The rows of each matrix lie in a flat space through zero, up to rounding. After each matrix: how many dimensions does the smallest such space have?

[[ 28 -34  -3   9  35   0 -18 -20 -12  22   0 -10  -4  15 -14  15  17   8
   -5 -14  33 -21   8]
 [-34  37   4  -8 -32  -1  11   7   4 -28   8   8   4  -8   7 -14 -15 -12
    0  14 -24  20  -7]
 [ -3   4   0  -1  -5   0   4   5   3  -2  -1   2   1  -3   3  -2  -3   0
    2   2  -6   3  -1]
 [  9  -8  -1   0   2   1   4   9   5   8  -7   0   0  -4   4   1   0   5
    5  -2  -5  -2   0]
 [ 35 -32  -5   2  12   2  11  26  16  32 -23  -1  -2 -11  11   7   4  19
   15  -9  -9 -10   2]
 [  0  -1   0   1   2   0  -2  -4  -2  -1   2  -1   0   2  -2   1   1  -1
   -2  -1   4  -1   1]
 [-18  11   4   4  11  -2 -24 -41 -25 -19  24  -6  -1  22 -21   2   7 -15
  -19  -1  33  -3   3]
 [-20   7   5   9  26  -4 -41 -65 -40 -22  36 -12  -3  36 -34   7  15 -20
  -30  -5  57 -10   7]
 [-12   4   3   5  16  -2 -25 -40 -24 -13  22  -7  -2  22 -21   4  10 -12
  -18  -3  35  -7   4]
 [ 22 -28  -2   8  32  -1 -19 -22 -13  17   3 -10  -4  15 -14  13  16   5
   -7 -13  33 -19   8]
 [  0   8  -1  -7 -23   2  24  36  22   3 -16   9   3 -21  20  -8 -13   6
   15   7 -37  12  -6]
 [-10   8   2   0  -1  -1  -6 -12  -7 -10   9  -1   0   6  -6  -1   0  -6
   -6   2   7   2   0]
 [ -4   4   1   0  -2   0  -1  -3  -2  -4   3   0   0   1  -1  -1  -1  -2
   -2   1   1   1   0]
 [ 15  -8  -3  -4 -11   2  22  36  22  15 -21   6   1 -19  18  -2  -7  12
   17   1 -29   4  -3]
 [-14   7   3   4  11  -2 -21 -34 -21 -14  20  -6  -1  18 -18   2   7 -12
  -16  -1  28  -4   3]
 [ 15 -14  -2   1   7   1   2   7   4  13  -8  -1  -1  -2   2   4   3   7
    4  -4   0  -6   2]
 [ 17 -15  -3   0   4   1   7  15  10  16 -13   0  -1  -7   7   3   1  10
    8  -4  -7  -4   1]
 [  8 -12   0   5  19  -1 -15 -20 -12   5   6  -6  -2  12 -12   7  10   0
   -8  -7  24 -10   5]
 [ -5   0   2   5  15  -2 -19 -30 -18  -7  15  -6  -2  17 -16   4   8  -8
  -13  -4  28  -7   4]
 [-14  14   2  -2  -9  -1  -1  -5  -3 -13   7   2   1   1  -1  -4  -4  -7
   -4   5  -2   6  -2]
 [ 33 -24  -6  -5  -9   4  33  57  35  33 -37   7   1 -29  28   0  -7  24
   28  -2 -42   0  -3]
 [-21  20   3  -2 -10  -1  -3 -10  -7 -19  12   2   1   4  -4  -6  -4 -10
   -7   6   0   8  -2]
 [  8  -7  -1   0   2   1   3   7   4   8  -6   0   0  -3   3   2   1   5
    4  -2  -3  -2   0]]
 | 2

[[-29 -12  -6  10  23  21 -25  12  44 -19  10   1  24  36   5  -7  -3  20
  -25 -26  32 -13   7]
 [-12 -62 -22   9 -14   3 -12  15   8  31   4   9  -8   1 -13   4   3   4
  -24  17  -5   7  -3]
 [ -6 -22 -42 -33  -5   4   3 -15 -14 -13  -2  24  16   0 -24   4 -15  15
  -12  29   8  14 -25]
 [ 10   9 -33 -13 -13  -3  -2   7  16   0   5  25  19  -2   0  -3  11  -6
   14  -5  -7   6 -20]
 [ 23 -14  -5 -13  -9  -9   5 -10   3  13  -9   0  -9 -24   9  29   0  -4
   30  18  -7  13   6]
 [ 21   3   4  -3  -9 -17  26   3  -5  17   2   4  -7 -13 -18 -12   6  -6
    9   1  -2 -15  -9]
 [-25 -12   3  -2   5  26 -35  11  11 -30   4 -15  13  12  15  -7 -11  15
  -25 -17 -19  14  32]
 [ 12  15 -15   7 -10   3  11 -49 -23 -23  33  17 -27  -1  -5   9 -16 -16
   -4  24  28   0 -19]
 [ 44   8 -14  16   3  -5  11 -23 -46 -10   7  15 -20 -36   4 -20 -24  -3
  -11  38  -3  28  -6]
 [-19  31 -13   0  13  17 -30 -23 -10 -38   8  17   8   3   5   0  -8  -2
  -12  13  -1  13   1]
 [ 10   4  -2   5  -9   2   4  33   7   8   7  -6  29 -12 -17 -15  -8  12
    9   2 -22  10  23]
 [  1   9  24  25   0   4 -15  17  15  17  -6 -18  17  -7   9  28  18   3
   29  -7  -8  -9  36]
 [ 24  -8  16  19  -9  -7  13 -27 -20   8  29  17 -16   2  14  20  14 -19
    2  19   8   3   1]
 [ 36   1   0  -2 -24 -13  12  -1 -36   3 -12  -7   2 -38 -17  17  28 -13
   -6  10 -26  -8  -9]
 [  5 -13 -24   0   9 -18  15  -5   4   5 -17   9  14 -17 -55   2   5  15
   -7   7  11 -25 -16]
 [ -7   4   4  -3  29 -12  -7   9 -20   0 -15  28  20  17   2 -49 -23  16
  -19  -4  -8  16 -11]
 [ -3   3 -15  11   0   6 -11 -16 -24  -8  -8  18  14  28   5 -23 -39  38
   23   6   9   9  15]
 [ 20   4  15  -6  -4  -6  15 -16  -3  -2  12   3 -19 -13  15  16  38 -23
    1  -7  -4 -13  -3]
 [-25 -24 -12  14  30   9 -25  -4 -11 -12   9  29   2  -6  -7 -19  23   1
  -56   9 -16  10   0]
 [-26  17  29  -5  18   1 -17  24  38  13   2  -7  19  10   7  -4   6  -7
    9 -42  16 -30   5]
 [ 32  -5   8  -7  -7  -2 -19  28  -3  -1 -22  -8   8 -26  11  -8   9  -4
  -16  16 -49  23  19]
 [-13   7  14   6  13 -15  14   0  28  13  10  -9   3  -8 -25  16   9 -13
   10 -30  23 -33  -9]
 [  7  -3 -25 -20   6  -9  32 -19  -6   1  23  36   1  -9 -16 -11  15  -3
    0   5  19  -9 -30]]
 | 17

[[ 13  -3  -4   9  -6   1   5 -10  -6   1  20  20  -5   3  10  -3 -12   8
    9   0  -4   5 -16]
 [ -3  22   0 -15  11  -1 -23  -9  -7 -25 -15  15   8   7   0  -8   7   4
   -4   4  -4  -2   8]
 [ -4   0   6   2  -6  -5 -10 -17  -6 -10   4 -16 -12  16  -3   1  -5  16
    6  15   7  -6  -9]
 [  9 -15   2   8  11  20  -1  12  29   7 -16 -14   1  13 -29   3  -3  11
   14 -13  -9   5  15]
 [ -6  11  -6  11  18  -1  -8 -12  -5   7  -9  -1  12   5   7  -9   0   7
  -14  13  -7  -7   6]
 [  1  -1  -5  20  -1   6  -5  -7  10 -11   7 -19   2  14   2  11   0  21
   -3   8   4  -8 -10]
 [  5 -23 -10  -1  -8  -5  -8 -25  15  -7  -4  -8  21   7 -21  28  14   9
  -10  24  30 -21 -13]
 [-10  -9 -17  12 -12  -7 -25  48 -14   4 -31   9  12   5  -9 -14 -11  -2
  -17  -6 -15  14  -9]
 [ -6  -7  -6  29  -5  10  15 -14  66  -4  -2  -6   2  12  -3   8   3   3
   -7  13  -5   0 -16]
 [  1 -25 -10   7   7 -11  -7   4  -4 -13 -14 -18  -2   1 -28  21  -1   8
  -13   8  14  -3 -11]
 [ 20 -15   4 -16  -9   7  -4 -31  -2 -14  38   7  14  12   2  -9   2  13
   13   0  -1 -19 -18]
 [ 20  15 -16 -14  -1 -19  -8   9  -6 -18   7 -19 -10 -22  31 -16  16  18
   24 -13   5 -13  -5]
 [ -5   8 -12   1  12   2  21  12   2  -2  14 -10 -15 -31   4 -11   4   7
    5  -5  11  -5  15]
 [  3   7  16  13   5  14   7   5  12   1  12 -22 -31  21 -12  17  15  -5
    8  10   0 -31  34]
 [ 10   0  -3 -29   7   2 -21  -9  -3 -28   2  31   4 -12  48 -11   7  13
    6 -10   5  -6  -7]
 [ -3  -8   1   3  -9  11  28 -14   8  21  -9 -16 -11  17 -11   9 -16 -18
   -9   7 -10  12   6]
 [-12   7  -5  -3   0   0  14 -11   3  -1   2  16   4  15   7 -16  -2 -16
   -6  -8 -18   9   2]
 [  8   4  16  11   7  21   9  -2   3   8  13  18   7  -5  13 -18 -16   2
   25  -5  -2  -4  -8]
 [  9  -4   6  14 -14  -3 -10 -17  -7 -13  13  24   5   8   6  -9  -6  25
   18   1  -7  -9  -5]
 [  0   4  15 -13  13   8  24  -6  13   8   0 -13  -5  10 -10   7  -8  -5
    1 -10 -13  -1  16]
 [ -4  -4   7  -9  -7   4  30 -15  -5  14  -1   5  11   0   5 -10 -18  -2
   -7 -13  19  -8 -20]
 [  5  -2  -6   5  -7  -8 -21  14   0  -3 -19 -13  -5 -31  -6  12   9  -4
   -9  -1  -8  38   2]
 [-16   8  -9  15   6 -10 -13  -9 -16 -11 -18  -5  15  34  -7   6   2  -8
   -5  16 -20   2  11]]
 | 21

[[  7 -14 -31  19   0 -31 -21  -4 -10   0 -18  12  -4 -16  27  -9 -20  21
  -38   8 -34 -35  20]
 [-14   7   1  -6   3  -6  -4   1   9 -17  -3   5  -8  -7  11  10   0  21
    7 -16  17  -2  -9]
 [-31   1 -12  10  -4 -11 -23  13   8 -38 -21   2 -11 -21  24   7 -10  42
  -17 -22  17 -18 -30]
 [ 19  -6  10   4  -5  22  15   1 -12  27  11 -14  15  18 -29 -13   8 -44
    2  24 -15  16   5]
 [  0   3  -4  -5   4 -12  -2  -6   4  -3   0   9  -6  -4  11   5  -3  13
    2  -6   1  -6   9]
 [-31  -6 -11  22 -12   2 -24  22   1 -35 -24 -10  -2 -17  11  -3 -10  26
  -29 -11   9 -16 -42]
 [-21  -4 -23  15  -2 -24 -27   7   3 -30 -23   8 -11 -23  32   2 -16  43
  -29 -15  -1 -30 -13]
 [ -4   1  13   1  -6  22   7   8  -1   1   4 -14   7   9 -20  -3   8 -19
    8   4  10  16 -18]
 [-10   9   8 -12   4   1   3  -1  10 -11   4   4  -6  -2   3  11   5  12
   17 -15  21   7  -7]
 [  0 -17 -38  27  -3 -35 -30   1 -11 -10 -26  11  -5 -22  34 -11 -25  31
  -51   5 -35 -44  12]
 [-18  -3 -21  11   0 -24 -23   4   4 -26 -20  10 -11 -21  30   4 -15  41
  -24 -14  -1 -27  -8]
 [ 12   5   2 -14   9 -10   8 -14   4  11  10  12  -5   3   5   6   2   2
   15  -2  -1   2  23]
 [ -4  -8 -11  15  -6  -2 -11   7  -6  -5 -11  -5   3  -5   4  -8  -7   3
  -21   6 -11 -11  -8]
 [-16  -7 -21  18  -4 -17 -23   9  -2 -22 -21   3  -5 -18  22  -3 -15  30
  -30  -6  -7 -25 -13]
 [ 27  11  24 -29  11  11  32 -20   3  34  30   5   4  22 -22   6  18 -34
   43   7   5  30  32]
 [ -9  10   7 -13   5  -3   2  -3  11 -11   4   6  -8  -3   6  12   4  15
   17 -16  20   5  -4]
 [-20   0 -10   8  -3 -10 -16   8   5 -25 -15   2  -7 -15  18   4  -8  29
  -14 -14   9 -14 -18]
 [ 21  21  42 -44  13  26  43 -19  12  31  41   2   3  30 -34  15  29 -39
   70  -2  29  49  22]
 [-38   7 -17   2   2 -29 -29   8  17 -51 -24  15 -21 -30  43  17 -14  70
  -14 -37  26 -28 -25]
 [  8 -16 -22  24  -6 -11 -15   4 -15   5 -14  -2   6  -6   7 -16 -14  -2
  -37  17 -33 -22   7]
 [-34  17  17 -15   1   9  -1  10  21 -35  -1  -1 -11  -7   5  20   9  29
   26 -33  50  13 -37]
 [-35  -2 -18  16  -6 -16 -30  16   7 -44 -27   2 -11 -25  30   5 -14  49
  -28 -22  13 -26 -33]
 [ 20  -9 -30   5   9 -42 -13 -18  -7  12  -8  23  -8 -13  32  -4 -18  22
  -25   7 -37 -33  45]]
 | 3

[[-33  26   0 -15  -5   3   5 -27  -1   8  39  -3 -11   1 -22 -12  10 -24
    3  -7   9  -6  14]
 [ 26   4  12  -7  16  -9   3  22  18 -24 -40 -29  -2   2  18  22  13 -10
    4   7  25  10   1]
 [  0  12 -53  -2 -26  22  13  -3  27  -4  27  14 -13  17 -20   8  -6  22
    2   1  35 -10   6]
 [-15  -7  -2   0  30  12   0  22  27 -26 -17 -19 -32   6  25  -6 -21 -33
   -7  -5  41   6  24]
 [ -5  16 -26  30 -21  -7  41  10  24  18  20  -2  22  23   1  10  -4  -3
   -2  15 -18   5  -8]
 [  3  -9  22  12  -7  -2 -21  -7 -11   0 -17   9   8   4 -18 -19 -15 -11
   -5  16 -18  15 -13]
 [  5   3  13   0  41 -21  21   1  -5 -11 -17 -21  27  -5   8  13   2  -6
    7 -10  25   6  16]
 [-27  22  -3  22  10  -7   1 -37  23  29 -18  15  -6  37  -2 -46 -13 -11
  -20 -18  15  18  19]
 [ -1  18  27  27  24 -11  -5  23 -10  -8 -11  -5   3  -6  39 -17  -8   9
   -7 -32 -10 -24 -18]
 [  8 -24  -4 -26  18   0 -11  29  -8 -40  12   1  48  -9 -22  57  16   6
   12 -14  33  15 -34]
 [ 39 -40  27 -17  20 -17 -17 -18 -11  12 -16  22 -23 -14  67 -24 -17  11
   22 -20 -18  -6 -10]
 [ -3 -29  14 -19  -2   9 -21  15  -5   1  22  21 -36  12  -8 -40  17   2
  -29   0 -11  -3   7]
 [-11  -2 -13 -32  22   8  27  -6   3  48 -23 -36 -33   9   6   2  -5 -57
    9  -3   8  -3   8]
 [  1   2  17   6  23   4  -5  37  -6  -9 -14  12   9 -42  25  10 -12 -18
   -3  24  15 -25  17]
 [-22  18 -20  25   1 -18   8  -2  39 -22  67  -8   6  25 -13 -14 -22  49
  -21 -12  26  16 -28]
 [-12  22   8  -6  10 -19  13 -46 -17  57 -24 -40   2  10 -14 -12  23   2
    1 -11 -26  13   3]
 [ 10  13  -6 -21  -4 -15   2 -13  -8  16 -17  17  -5 -12 -22  23 -21  17
  -14  16   4 -14 -28]
 [-24 -10  22 -33  -3 -11  -6 -11   9   6  11   2 -57 -18  49   2  17 -29
  -11 -13 -33  -4  19]
 [  3   4   2  -7  -2  -5   7 -20  -7  12  22 -29   9  -3 -21   1 -14 -11
   25   6  -2   7 -20]
 [ -7   7   1  -5  15  16 -10 -18 -32 -14 -20   0  -3  24 -12 -11  16 -13
    6  16  10   8   4]
 [  9  25  35  41 -18 -18  25  15 -10  33 -18 -11   8  15  26 -26   4 -33
   -2  10 -74 -13 -21]
 [ -6  10 -10   6   5  15   6  18 -24  15  -6  -3  -3 -25  16  13 -14  -4
    7   8 -13 -32 -10]
 [ 14   1   6  24  -8 -13  16  19 -18 -34 -10   7   8  17 -28   3 -28  19
  -20   4 -21 -10 -26]]
 | 17

[[ 22 -19  -2  22   9   6   6   6 -11  14 -13  19   2  35 -28 -30  -5  -2
  -22  30   4  14 -39]
 [-19  20 -22 -13  12   3  -7  10 -14 -37  22 -31  -6  31  -7  27   4 -21
  -15 -38  22  17   4]
 [ -2 -22  -6 -12  -6 -12 -10 -11   2 -16  24 -19  -8   0 -13   0 -12 -17
   -3  -8  20   9   8]
 [ 22 -13 -12  12 -22  -7   7 -12 -19  -8  20  13 -13 -33   9  -8  19 -10
    9 -20  -1 -30  24]
 [  9  12  -6 -22  26  -6  13 -20  -8  18   5   0  -8 -39   0   3  20  38
   -2 -28   0  -9  -2]
 [  6   3 -12  -7  -6 -36  21 -29  -6 -24   9 -12 -22  13 -40 -14 -10  26
  -24  54  22  12 -36]
 [  6  -7 -10   7  13  21  36  -5   8   4  -2   6   3  14  -9   8   6 -31
    5 -16   8   9  10]
 [  6  10 -11 -12 -20 -29  -5  -4 -13 -21  14 -13 -29 -39   1   7  10  32
  -11   8  15  -9 -10]
 [-11 -14   2 -19  -8  -6   8 -13  15   6  12 -12  -7 -25   9  12   1  11
   10 -10   9   5   7]
 [ 14 -37 -16  -8  18 -24   4 -21   6 -13  14 -28 -20   5 -33  11 -16 -50
  -15 -20  36   0  21]
 [-13  22  24  20   5   9  -2  14  12  14   8   7   5  17 -12 -10 -39 -19
    1  56 -12  -3 -21]
 [ 19 -31 -19  13   0 -12   6 -13 -12 -28   7  17   0  19 -25 -22 -23 -34
  -26   7  15  12   3]
 [  2  -6  -8 -13  -8 -22   3 -29  -7 -20   5   0  28  14 -15   1 -11  -5
    0   7   4  12   3]
 [ 35  31   0 -33 -39  13  14 -39 -25   5  17  19  14 -13 -16  -3  34   9
   16 -41 -25 -27  55]
 [-28  -7 -13   9   0 -40  -9   1   9 -33 -12 -25 -15 -16  74  42   1  25
    8   3  23 -39  13]
 [-30  27   0  -8   3 -14   8   7  12  11 -10 -22   1  -3  42  77  -3   2
   -6 -15   1 -27   9]
 [ -5   4 -12  19  20 -10   6  10   1 -16 -39 -23 -11  34   1  -3  31  12
    4  15  10   4 -18]
 [ -2 -21 -17 -10  38  26 -31  32  11 -50 -19 -34  -5   9  25   2  12   8
   28 -65  21  15  13]
 [-22 -15  -3   9  -2 -24   5 -11  10 -15   1 -26   0  16   8  -6   4  28
   22  34  14   5 -34]
 [ 30 -38  -8 -20 -28  54 -16   8 -10 -20  56   7   7 -41   3 -15  15 -65
   34 -24  -3   1  44]
 [  4  22  20  -1   0  22   8  15   9  36 -12  15   4 -25  23   1  10  21
   14  -3  23  10   0]
 [ 14  17   9 -30  -9  12   9  -9   5   0  -3  12  12 -27 -39 -27   4  15
    5   1  10  53   0]
 [-39   4   8  24  -2 -36  10 -10   7  21 -21   3   3  55  13   9 -18  13
  -34  44   0   0 -25]]
 | 17
